All rows are made from the same 14 directions, up to rounding. Whole rows:
[[ -1.6  20.7  25.0  10.9 -46.5  25.4   8.2  21.2   7.9  -7.2  13.2  21.3
    1.8  31.9  11.6  -1.5   8.3 -15.2  -8.6  -5.0   1.4  22.5  10.3   6.7
   18.4]
 [-38.9  14.5   9.9  33.3   3.4  -4.2 -29.7  41.5 -23.6  23.2  29.7  20.9
    4.1  25.7  -4.0  33.9 -11.9  13.2  -0.2  24.0   8.9 -11.7  -9.6  31.8
    1.1]
 [ 12.2  26.7  15.6   8.1 -14.8  61.6 -15.0  42.1  -5.7  -7.2   4.7  24.3
    8.5  53.9   5.0  -4.9  34.8  10.9  -8.2   0.8  -1.1  19.2 -11.4  -5.3
    3.9]
 [  3.9  -7.4   2.9  21.4 -10.2  22.7  11.4  17.7 -16.3  -6.6  24.4  11.6
  -39.9   1.4 -41.5  23.7 -25.3  27.1 -11.5  32.1 -11.9  -7.2  39.0 -23.9
    1.8]
 [ 50.4 -17.2  11.1  27.7  -8.3 -13.5 -13.6 -13.4   4.5  11.8  -7.1  -5.6
  -34.3 -15.5 -41.4  -6.3 -18.4  18.1  25.7  19.5 -13.1  26.7   2.8  -0.9
   27.4]
 [-20.3 -24.3  10.3 -22.6  -1.4   6.3 -35.0  -0.4   1.3  11.1 -11.8   9.6
    3.4  11.8 -12.2 -44.3  43.4  32.0   3.2  14.6  -7.3  11.0 -12.3  -9.7
   42.7]
 [ 59.5  40.0  -4.5  -4.3 -11.4  32.8  13.5 -18.0   5.0  33.6  -7.1  -4.3
    3.2 -25.6 -40.5  -0.3 -31.9  26.2 -15.1  -8.8  -6.4  14.4  22.2 -22.5
   38.5]
 [ -8.1   1.0  -5.2  16.9 -23.2 -27.0 -25.1   7.4  -4.7   9.2  -7.1   8.8
  -11.7  13.2  -2.8 -18.4  20.4  10.4 -15.2  -1.6   4.4  -6.9  27.6   8.5
  -12.3]
 [-33.3  21.2  -2.8 -25.3  -9.4 -11.8  17.1 -24.7  76.8  -8.2  22.4   1.8
   11.2 -21.8  38.2  10.5 -34.8 -15.0  -3.4  17.1 -20.7   7.7 -36.8  51.7
   36.3]
 [  7.3  18.6   4.3 -22.9  -9.1  30.7  22.1   9.3 -33.0   8.5 -14.5  20.6
   16.2   5.3  17.4   9.1  -7.5 -26.5   5.5 -25.6  21.8  -7.4   2.2  -6.7
   -6.0]
 [ -9.9   1.5   4.4  33.1 -19.2 -30.3 -34.3  12.7  20.6  11.9  -0.8   3.7
   17.7   8.9 -21.8 -30.8  36.0  10.1 -22.0 -22.6   0.5 -11.6  29.8   1.3
   24.8]
 [ 40.5  -7.0  21.9  59.1 -25.9   3.7  -3.0  36.9 -15.7  -6.0  -9.7  21.2
   -4.9  18.9 -30.9   3.4  -4.2 -33.6  15.4 -25.4  17.8  -4.8  14.0  -3.7
   -6.8]
 [ 19.0   6.5  17.9  -4.9  28.0  14.4 -27.0   7.5 -15.6  25.3 -10.8 -17.2
   48.2  -6.6 -12.1  -4.2  23.9 -16.7  22.9 -31.9  -1.7   3.9 -25.8 -14.8
   29.3]
 [-32.7   7.7  -9.2 -27.0 -58.2  22.4 -14.0 -11.6  21.3 -18.9  -7.1  13.6
   14.9 -13.8  21.5 -21.4 -19.4  33.6  -3.2  34.4 -34.7 -14.3 -15.9 -25.8
  -21.9]
 [ 23.5 -48.4  -1.6  -0.6  47.4   1.6  21.5 -18.2 -22.6 -13.8  -5.5   5.9
  -42.5   0.7 -13.6   3.1  -1.8  42.7  37.9  29.0  12.6  24.9 -16.7  -7.1
   18.6]
 [ -3.8   5.3  -2.2  20.8   1.2 -22.8 -19.3  -4.4  20.4  -6.3   6.7 -34.3
    0.1  19.6  26.5   3.4 -15.3  -9.4   1.2  34.3  -1.5  34.1 -71.1  40.7
  -54.0]
 [  4.5 -37.7   8.6 -18.6  21.5  14.8  12.2  11.9 -54.2  -7.0 -27.1   3.6
    6.8  -6.4  -4.9   2.5   0.0 -46.5  31.1 -20.2  22.3 -22.5 -16.4 -26.7
  -28.1]]

The start of a row, then its end:
[ -5.6  19.8  -0.2 -14.2  -7.8 -11.8  28.3 -17.1   4.8  20.6  13.5 -12.3
 -10.8 -11.5   6.0  17.8 -39.4 -24.3 -19.2   7.1]
[11.9 15.6 -0.4 28.4  4.6]
[ -0.2  16.3  10.5  31.2   8.6  27.1   8.0  26.0  -7.9   4.8  14.1   9.1
  45.8   2.4 -20.4  20.5 -17.0   5.3  -0.1 -19.4]
[ 12.9 -16.7 -10.2 -18.1  17.2]
[-33.7  -9.1  26.2  10.8  20.0  32.6  22.3  34.2 -37.3  -5.0  32.2   5.5
  32.2   5.8 -14.6  39.4 -11.4 -18.9   7.8 -10.0]
[ 11.9 -19.0  -0.1 -28.0  16.9]
[-13.9   6.8  -5.9   1.9   8.4   8.3 -31.1  24.1 -30.2  11.0  -5.0   8.5
  -1.9  30.6  12.2   2.3  14.5  13.5  -0.3  18.4]
[  9.3  -1.9 -23.8  14.0 -36.1]
[-13.8  -6.2 -18.2  17.4 -14.9 -23.8  19.5 -17.2  25.7 -10.6  15.7  22.9
 -50.3  15.0   1.5  -8.2 -11.8  65.3 -23.5  41.1]
[ 9.2 18.1 23.2 25.4 13.3]
[ 22.9   4.3 -10.7 -13.7   8.5 -33.4  -4.4 -25.1 -16.1  30.4  -4.1  -4.0
 -53.8 -16.4   0.1  14.3 -16.6   6.3  10.1  19.2]
[-2.4 17.3 25.0 32.7  4.3]
[ -7.3  -2.0   1.1   0.1 -20.1  -9.5  -6.8  12.7   2.8   1.7 -10.9   2.9
 -13.9  10.8  10.2  -1.4 -22.9 -48.9  -3.4  13.5]
[ 11.7  -1.5 -34.8  36.8 -40.9]
[ -9.7 -51.4   8.1  -3.2   4.6 -23.0  -0.5  -6.2  -7.3 -20.9  -7.3 -25.6
 -19.9   8.0 -16.9 -35.0  44.8 -18.4 -11.2  -5.9]
[  2.2   6.9  20.6 -26.5 -11.4]
[-23.0 -23.0   1.3  11.3  20.6 -39.0  30.2  -8.6  -0.9 -17.7   9.9  26.8
 -20.6  26.6  36.8   0.5  33.6  17.3  11.0 -13.6]
[34.6 15.7 23.4 32.4 30.0]
[ 24.5   1.8  10.2  11.0  -0.7  27.0 -22.4  28.4 -20.0  -6.6 -21.2  21.8
  18.9  19.5   3.9  -6.5  31.0  -9.1  27.2 -25.8]
[  1.5  -9.1  -6.8 -14.5  -5.5]
[-11.6 -29.3 -13.1 -15.3  39.4 -32.5   3.4 -23.6  19.3  -3.0 -20.3  -8.6
   0.8   8.3  22.2 -29.9  16.3   1.4   5.7   4.1]
[ 29.4  17.1 -56.7  37.2  -0.2]
[ 19.8  -4.3 -21.5 -17.0  -1.9  21.1  -6.0 -10.6 -20.2  -8.1 -14.3   4.1
 -23.4 -30.5  -9.4  13.8 -32.0  30.9  20.0  29.6]
[-28.9 -23.6   6.8 -33.2 -37.2]
[ -2.5 -30.3  -2.1  28.8 -50.1  -7.7 -10.2  -0.4 -12.6 -11.1 -21.9  25.0
 -19.7  10.0 -14.4 -30.2 -29.4  41.6  10.8  42.5]
[ 12.6   3.6 -25.3  -9.9 -31.8]
[-20.7  23.3  -2.5 -12.9   5.2  19.1 -16.0  11.5 -30.4   4.9  11.8 -13.7
  14.0  23.7  27.6  14.0  17.9  14.4  -9.2  11.9]
[ -5.5   8.3  -9.6  -7.6 -37.3]
[ -7.9  -8.1  -5.6 -17.1  17.1  -7.5  28.1 -12.7 -20.6   8.9 -18.2  27.9
  24.6 -31.2  15.8  15.5 -34.6 -10.7  34.2 -23.2]
[ 27.7 -29.7 -13.7   5.3  17.1]
[  4.4  35.3 -23.2  30.3 -15.5  10.9  17.7  17.4   5.9 -14.8   5.5  20.5
  10.0  -4.7  13.0  37.0 -50.6   1.3  -8.9  -1.8]
[  4.7 -37.2   2.1   6.9 -52.8]
[ 41.6  35.0  -8.5  -3.3 -10.5  -2.7  13.1 -10.9  18.9  23.5 -22.3  11.0
 -11.8  22.0  15.4 -19.4  -1.0 -11.5 -18.5 -16.2]
[ 32.7  35.0 -14.0  49.0   8.5]
[-48.2  21.3 -21.4 -24.4  -1.2   8.2  -7.1   5.1  31.3  12.4  -8.0  31.8
  43.7  -1.1  13.1 -24.0   4.1  23.7 -31.3 -10.0]
[ 13.7 -38.0 -16.0  15.2  24.4]
[ 48.2   0.7  -2.1  51.4  36.0  -0.5 -16.8  18.1  -4.5   6.6 -14.1  14.1
  16.7  -1.6 -21.7  16.7 -13.4  13.4  39.7 -15.6]
[ 13.8 -10.1 -31.4  10.6   5.7]
[-13.9  16.6  12.9 -61.0 -18.0  15.7 -25.3  -9.5 -21.5  51.9 -12.0 -12.0
  15.4 -24.2  -9.4 -12.6  -8.8 -29.4  -5.3   4.2]
[-13.0   2.3  -9.4  -2.5  26.3]
[ -2.9 -10.6  15.7  -0.8  -9.3 -29.9 -12.8   4.3 -20.6  19.5  -2.0  -9.8
 -29.0   8.5   5.9   7.0  -8.7 -50.9  10.7  11.8]
[ 10.4  19.1 -13.3  39.7 -17.0]
[ 19.6  21.4 -23.8 -11.2  59.0  30.4 -20.7  12.3  26.6  -5.6   5.6  23.2
 -14.5  11.8   9.4  15.9  34.5  49.0   9.7   6.4]
[-23.3  -9.0   0.8  18.9  28.5]
[-14.7 -38.9   6.5  -5.6  -3.2   0.4  53.3 -14.0   3.3 -28.9  -5.3  -1.5
   0.0   3.4   2.2 -16.6 -18.4 -20.9  -4.7   0.5]
[ 33.3  10.9 -27.1  -9.2  -6.0]
[-19.5  11.2   7.6   0.4 -17.5  24.2  -6.9   5.2   4.2 -13.0  21.8  19.1
   6.3  15.8  11.6  -0.4  27.1  57.6   0.3  12.3]
[-23.0   8.8  27.1 -24.2  32.7]
[ 37.2 -19.8 -11.9 -25.3  23.2   6.0  11.7  -3.1 -40.6  15.1 -55.0  23.6
 -10.5  -1.1  -1.9 -20.2   0.2 -26.3  22.7 -25.6]
[ 44.1 -11.1 -19.8   6.6 -15.3]
[-12.4 -28.1  16.5 -10.8 -24.6 -13.5 -19.1  -4.2  -8.8  -1.3   5.5   2.5
 -46.8   4.1  -3.0  -8.0   8.1   1.4  15.7  37.5]
[-21.6  21.0  12.0   6.1   9.2]
[-13.7  23.4 -13.0  -9.4  36.0  22.5   0.8 -11.4   6.0 -20.0  11.6  -7.4
  57.6 -11.1  47.8  27.7   1.2  45.7  30.1  -3.4]
[-19.6  -7.9 -38.6 -19.7  -8.4]
[ -5.5   0.8  -1.0 -18.1 -13.5  25.3  24.7   4.9   5.1  23.3   2.7  18.9
 -27.0  -3.0 -41.8  -6.4 -43.3  -4.2 -35.5  25.8]
[18.8 -1.4 -1.6 12.2 28.4]
[ -1.6 -25.7  -0.4  26.9 -32.8 -16.6 -13.9  -4.3   7.7 -31.8   3.8  -2.1
 -23.3 -13.3  -6.6   0.2 -14.1  20.6  18.6  29.8]
[-32.6  -8.8  13.2 -23.6 -31.4]
[ 34.0  29.9 -31.3 -19.4 -10.1 -36.5  29.1 -42.9   9.0  14.7 -20.8  -0.2
 -22.9 -26.9  20.8  -5.0  -5.0   0.6 -19.7 -34.4]
[10.5 -2.8 62.9 13.5 -4.3]
[ 15.8  63.9   3.4   8.5 -29.7  23.4  -5.8  -8.2 -11.1  12.9  18.4 -15.3
  34.6   9.7  30.0  19.4   0.0  42.8  -5.8  -3.8]
[-18.7  31.0  12.6 -20.1  -7.8]
[ 30.1  -5.4   0.3  32.5  -7.1  -3.9  -4.1   5.1  16.8 -17.1  -7.3  28.3
 -19.1   5.5   3.1   4.7  -8.1  17.5  32.4   6.3]
[-3.8  4.6 -6.5 16.8  7.5]
[ -4.2 -23.4  -4.7  20.3   5.2   5.1 -12.5  14.1  -9.7 -24.8  -9.6  14.7
  -6.9  22.5  10.5  -4.3   2.6  23.8  22.2  24.9]
[  6.2  -1.1 -38.7   1.1 -36.6]
[ -0.8 -47.0  14.6   7.0   9.6 -35.4 -23.5 -17.3   9.2  12.1 -15.1  -9.6
  -1.2 -10.9 -27.8 -37.9  13.6   9.0  22.2   8.9]
[  5.0  17.2 -27.5   4.6  41.9]
[ 19.1   0.7  -9.6  -3.9  -5.1  27.0   7.8 -22.4  -3.7 -11.2 -15.2  -5.7
  35.2 -28.8  -6.0  -7.6 -23.6  47.3  19.1   3.1]
[-13.4  -6.7 -20.2 -53.6  -6.5]
[ 10.7 -18.9 -12.9 -10.1  15.8   6.4  16.5  -7.5  14.9 -55.4 -15.1  -9.0
   5.2  -0.6  35.0  -5.7  30.4 -17.8  16.3 -23.0]
[-13.2 -13.3  -1.9 -25.0 -44.3]
[ 13.6  30.9  -0.5 -43.3 -18.9  34.4  21.1  -0.1 -22.6  17.5 -23.4  39.8
  13.1 -15.6  24.8  12.3 -21.2 -27.0  18.2 -28.7]
[ 10.1 -18.9  11.2   1.9  15.8]
[ 12.2  -2.0   4.9   1.4  -7.2   4.1 -47.1  -0.2  26.0   3.5  -7.4   2.3
  12.3 -23.2 -17.6 -13.1  10.9  20.0  25.9   6.5]
[-44.0 -11.2  -5.0 -13.7  30.4]
[ 48.2   2.1 -19.7 -13.8   5.1  27.2  22.3  -7.2   0.7 -16.9 -20.4  11.7
 -44.7  -3.3   2.4   9.2 -26.7  -2.3  10.4  16.6]
[ -2.7   3.8  -7.8   4.4 -34.2]
[  0.2   0.0 -10.5  32.7   7.1 -21.3  23.8   5.4   6.2 -13.8  19.8 -19.0
 -16.9   5.2 -15.5  15.1  -5.9 -11.3 -35.8  -8.3]
[ 10.9  -8.7  36.2  -1.3 -29.9]
[-30.2  11.9  21.3  -9.6 -48.8  14.2  28.6   0.6  34.6 -18.0  18.0   8.6
  12.7  14.3  28.3  -4.1 -16.9 -32.2 -14.4   5.7]
[  0.9  21.8 -19.9  17.5  14.5]
[-20.8   1.4  -5.3 -35.7 -10.4  31.3  43.3   9.7  21.5 -22.0  -3.2  24.9
  -7.4  18.0  13.4 -15.5  10.1 -35.3 -37.9 -16.5]
[ 19.6 -12.4  12.3   5.7   5.2]
[-13.1  13.9   1.2   7.8 -13.0 -16.1 -25.5  -9.7   7.5   7.3   6.0   0.6
  17.9   4.6  19.9  -8.7  19.4  41.6   7.0   4.7]
[-12.7  12.7   2.0   2.4  15.8]
[-33.3  -1.4  -2.6 -20.4  27.8  -5.3   4.3  16.3 -23.7   2.8  12.5  -3.8
 -21.2  41.1  25.4   4.9  41.4 -20.0 -27.3  -0.2]
[ 23.3   9.3   9.8  27.3 -19.7]
[ 32.2 -10.7 -21.7  20.6  28.8  -6.9   3.8   3.3  48.1 -44.4 -17.4  16.6
 -11.3  -0.3  19.4   1.9   8.8  -9.3  24.7 -14.7]
[ -6.9 -19.4 -19.4  23.1 -20.7]
[  1.3  16.4 -11.7  13.7  -5.7  -3.3  47.6  -3.9  34.6   0.0   0.1  27.4
   3.0   1.6   4.2   4.8 -47.7  -9.5 -20.8  -7.5]
[ 40.3  -3.1 -20.0  41.6  14.9]
[ 36.9   1.5  12.1  26.5 -11.6  17.1  26.3   2.4  15.4 -44.0  -2.7 -22.0
  25.1  12.1  11.2  -4.9  20.7 -30.9   3.0 -40.0]
[ -2.7  15.1   2.4 -34.6 -26.5]
[ -1.0  19.8  10.0  -3.2  16.5  32.3  -5.2  25.0 -20.9 -19.9  25.3  12.7
 -10.7  31.1  39.0  40.4  34.5   7.9  23.3   1.9]
[-21.8  10.9  18.2   0.0  -5.4]
[  8.8  20.8  16.2 -25.2 -29.9  25.1 -28.3  25.0 -29.3  26.1 -16.4   7.3
 -10.7  20.3  11.5   1.4  -3.0 -55.0   6.2   7.9]
[ -0.8  11.5 -24.5  24.7 -27.1]
[-12.3  10.1  27.6  37.7 -13.0  -0.9 -30.5  32.3 -16.3  14.9  22.7   4.5
  24.2   2.6 -12.2  30.1 -12.7 -12.6  22.8   1.2]
[-11.6  -7.6  -5.5   3.5  12.6]
[-21.0 -22.8   0.5  -1.5  -9.3 -36.2 -11.5  -3.5  -5.7  -4.0 -14.4  -6.0
  17.6 -29.7   3.8  -4.2  -4.4 -41.2  15.5 -21.5]
[ -3.7 -37.5   7.1  -7.4 -20.7]
[-29.5   9.6   0.6  17.9 -44.8  -7.5  27.9   6.8   0.5  -4.9  -2.3  27.8
   9.1  37.1  27.4 -16.7 -17.2   2.3 -26.5   3.5]
[ 48.0  13.0 -20.0  27.6 -20.0]
[  2.9  -0.3 -34.5  18.2  -1.7 -41.6  -2.7 -46.9  -0.8 -17.4 -16.4 -17.9
  26.6 -27.1  32.1 -10.6  -7.6  77.9  16.7   2.5]
[ -5.8  -6.7  -2.0 -30.7 -46.4]
[ -2.4  -7.7   0.7  31.2 -27.6 -11.3  11.6   2.7 -24.4 -20.1 -20.3   9.9
  44.8   4.8  14.7 -16.5   9.0   5.4   8.7 -39.5]
[ 26.2 -19.3   9.4 -37.7 -32.8]
[ 31.7  20.5  -2.5 -19.7  -1.5  24.1  23.1 -18.9 -22.8  20.7  -7.1   6.8
 -12.0  -1.9   0.1   4.7 -17.2  27.3   2.9   4.9]
[11.6 27.3  6.2 -6.1 18.4]
[  6.7   7.4   0.1  -0.1   9.4 -25.3 -26.1 -26.9 -19.0  29.0 -10.7  -8.4
  40.6 -42.0   6.4   8.2 -13.2  32.7  44.6 -11.2]
[-12.7  -7.3  -8.4 -14.5  23.5]
[  9.1 -33.2  -6.3  13.6 -45.8 -23.1  26.1 -40.7  20.2 -29.7 -18.0   6.5
 -13.4 -29.8  -0.8 -24.1 -45.9  32.6  21.0  25.2]
[ -2.9   7.1 -11.4 -21.1 -11.4]
[-10.2  21.2  -3.2 -25.5  16.9  27.1  30.8  -8.2  39.7   0.4  22.4   2.0
  -0.5   2.7   6.3   9.3 -14.7   5.6 -24.1  12.3]
[ -0.2  17.1 -17.7  23.0  40.3]
[ 45.1   1.3 -33.9   6.6  34.4   3.0   9.0 -15.9  32.0 -30.5 -11.4 -32.3
 -14.5 -12.8  -6.0  -0.7   1.0   6.6 -12.9  -2.7]
[-17.1  -6.9  -4.4 -14.1 -50.8]
[ -1.3  -0.6 -24.0 -20.4  50.7 -22.8  28.6 -36.1  -6.4  20.1  -1.1   8.0
   0.0 -37.3   6.6  21.0 -27.7  38.3  16.1  -3.6]
[ 17.6 -12.1   5.2  12.9  35.8]
[-48.7 -39.8  27.6   0.4 -27.1 -13.4  -0.8  15.0  -3.8 -12.7   8.7  23.7
  -2.2   4.5  -1.6 -10.1   7.8 -25.0  13.8   4.5]
[  2.7 -11.5   7.0   0.3  28.3]
[-21.5   9.7  14.3  -7.9  18.4  47.3 -18.8  34.2 -26.6   9.1  -1.5  11.9
  52.6  35.4   6.2  -7.9  33.3   9.3   1.4 -11.3]
[ 17.0  -0.5 -42.1 -14.6  10.4]
[ 14.0  42.1 -13.4   5.6 -32.9 -17.1 -30.7 -13.6  45.5   8.0 -10.7 -15.6
  26.3  -7.4  17.8 -22.5  10.7   3.6 -20.1 -15.8]
[-23.1   2.1   1.2  11.5 -12.7]
[ -8.7  -4.6   6.5  -4.5 -16.1  13.6   1.4 -15.2   3.9 -13.6  14.6 -43.1
   7.5  14.1  -8.5 -26.5  25.0  30.0 -33.1  18.2]
[-15.9  35.4   1.9 -44.0 -13.2]
[ 45.5  -6.2  -4.0 -12.6  54.4  -7.4 -15.4  -4.3  -4.3  -8.6 -16.0  16.5
 -31.8   0.9  35.4  22.2  37.5  -6.2  64.5 -15.6]
[-14.5   9.6   0.5  32.0  16.4]
[-63.7 -25.9  11.5 -27.2 -27.5  -1.6   0.7  -3.4  10.2 -18.1  27.9   4.6
 -18.8 -13.8   5.6   5.7 -12.3   1.8  -1.4  42.2]
[-32.7 -10.8  12.1  -9.4  12.4]
[ 40.9  -1.8  -1.6 -17.8  11.0  25.9   0.8  -8.0 -46.3   2.2  -4.0 -15.2
 -41.3   4.1 -11.5   8.6  18.2  23.8   8.0  12.9]
[-16.1  23.3  36.7 -37.2 -17.1]
[ 26.2  42.8 -12.0  -9.7 -26.7  -0.4 -17.5 -15.7  13.9  12.2  -5.2  11.3
 -17.5 -11.6  33.3  18.1 -25.9  17.1  20.1  19.7]
[-27.8  13.0  -2.9  29.8 -10.8]
[-11.7  -4.9  33.3   9.4 -48.8 -16.8 -23.8  -7.2  -2.9  33.6   2.6 -17.2
  21.5 -12.9 -27.3 -20.9 -22.5 -13.9   2.9  12.7]
[ -4.4  24.4 -19.9  -3.2  31.5]
[-20.0  -3.0  -4.8   5.9  -3.5 -43.4  13.4  -6.8  16.9   7.2   5.5  17.2
 -16.4  -6.2   9.7   4.0  -8.2 -16.2  -7.7 -10.1]
[ 17.5 -10.8  24.3  40.5  20.6]
[ 28.9   9.4  -8.5 -32.8  -1.7  36.1 -44.3   5.8   0.4  18.7 -28.7 -15.9
  -5.5   0.0 -24.5 -30.8  16.1  -3.1 -12.1  15.4]
[-25.1   1.8 -24.6 -14.6 -20.4]
[-29.4   4.9  11.8   4.3 -14.5   6.9 -11.0   8.5  38.5   4.4  11.0 -12.3
  33.1   3.4  -6.1 -11.0 -25.3 -19.8 -15.9  19.9]
[ -1.5   7.0 -64.9  21.2   6.2]
[  7.7  28.4   0.4 -15.8 -18.6  10.2 -21.3  -1.0 -10.2  35.4  -3.3 -19.1
   9.3 -13.4 -18.3  -1.7 -15.7 -10.9 -19.8   4.2]
[-12.3   0.5   2.3  -6.2  -6.7]
[  9.5  -3.5  -3.0  27.8  25.5  10.9 -31.0  23.0  28.5  -6.4  17.5   5.5
  -9.7 -17.1 -34.0  28.2 -21.4  13.5  19.4  26.2]
[-37.2 -26.1 -13.9   6.5  12.5]
[ -3.3 -12.3   1.5  17.5 -31.5 -29.2   8.3 -12.1 -27.5  21.8 -23.9   5.4
  16.7  -5.4 -14.4 -27.3 -22.6   4.5  -6.3 -10.9]
[41.3 -1.1 -3.6 -7.2 -8.4]
[ 15.3   9.9   3.1  -4.8   8.1  -9.8 -11.3  -3.3 -21.9  40.4 -24.1  32.1
  11.6 -12.3   8.4   8.4 -29.1  -1.1  42.1  -6.2]
[ 25.4  -0.9 -34.4  38.2  30.4]
[ 14.0   5.5  20.0  18.3  -4.2  -0.4 -16.1  22.3 -27.3  35.2   8.0 -18.3
   0.0 -10.5 -46.9  19.0 -24.4 -45.2  -5.6  -5.2]
[ 1.1 -5.9  8.6 -1.6  1.6]
[  8.9 -17.3 -11.8 -17.7 -11.9  -8.7  11.1 -12.4  -3.9   2.2 -39.3  -1.4
  11.4 -28.0  -9.7 -23.6 -27.4 -41.2  -0.4 -17.9]
[ 18.3 -28.1 -18.9  -8.9 -31.1]
[ 36.7  30.1 -14.1 -10.8 -15.0  -6.6   0.9 -29.4  25.2  -1.1 -14.1 -42.7
  14.7 -12.3   9.2 -23.0  19.0  -9.9 -28.7 -29.0]
[-16.6  15.9  19.8 -19.6 -26.0]
[-26.6  24.4   2.9  -6.8 -32.7  14.5  22.5 -13.6  26.4  12.6  22.5  10.0
  19.8 -11.5  -9.0  -3.2 -33.1  35.7 -29.9  14.6]
[-1.6  6.4  7.1 -5.9 46.9]
[-18.4  15.2 -15.3   8.0 -24.6  -5.2  28.3   4.5  -2.6  -6.7   5.6  -4.8
   2.3  -0.1   2.8   9.2 -32.6 -21.5 -41.2  -3.7]
[ 18.3 -21.8  15.3  -1.8 -51.6]
[ -1.1  -8.3   0.4 -14.8   4.4   6.2   7.2 -19.6  26.1 -21.2  -4.6 -17.5
  22.8   5.5  11.5 -34.6  42.5  17.4 -10.6 -16.5]
[ -6.8  17.8  -2.2 -26.2  17.1]
[-19.1 -39.3  14.7 -15.8 -27.4  20.4  34.0   0.2   2.0 -42.7  -8.1  26.0
  -2.6  14.8   5.1 -35.4  35.5  -1.1  -1.8 -16.3]
[  8.3  -1.6  28.2 -40.7  22.5]
[-22.5  27.5 -26.5  -0.1  21.4 -21.0  -1.6 -18.9  12.6 -12.2   5.9  -2.4
  35.2  -3.0  62.5  18.3   4.5  40.6  11.5  -5.5]
[ -2.9  -8.4 -18.5  15.0 -26.9]
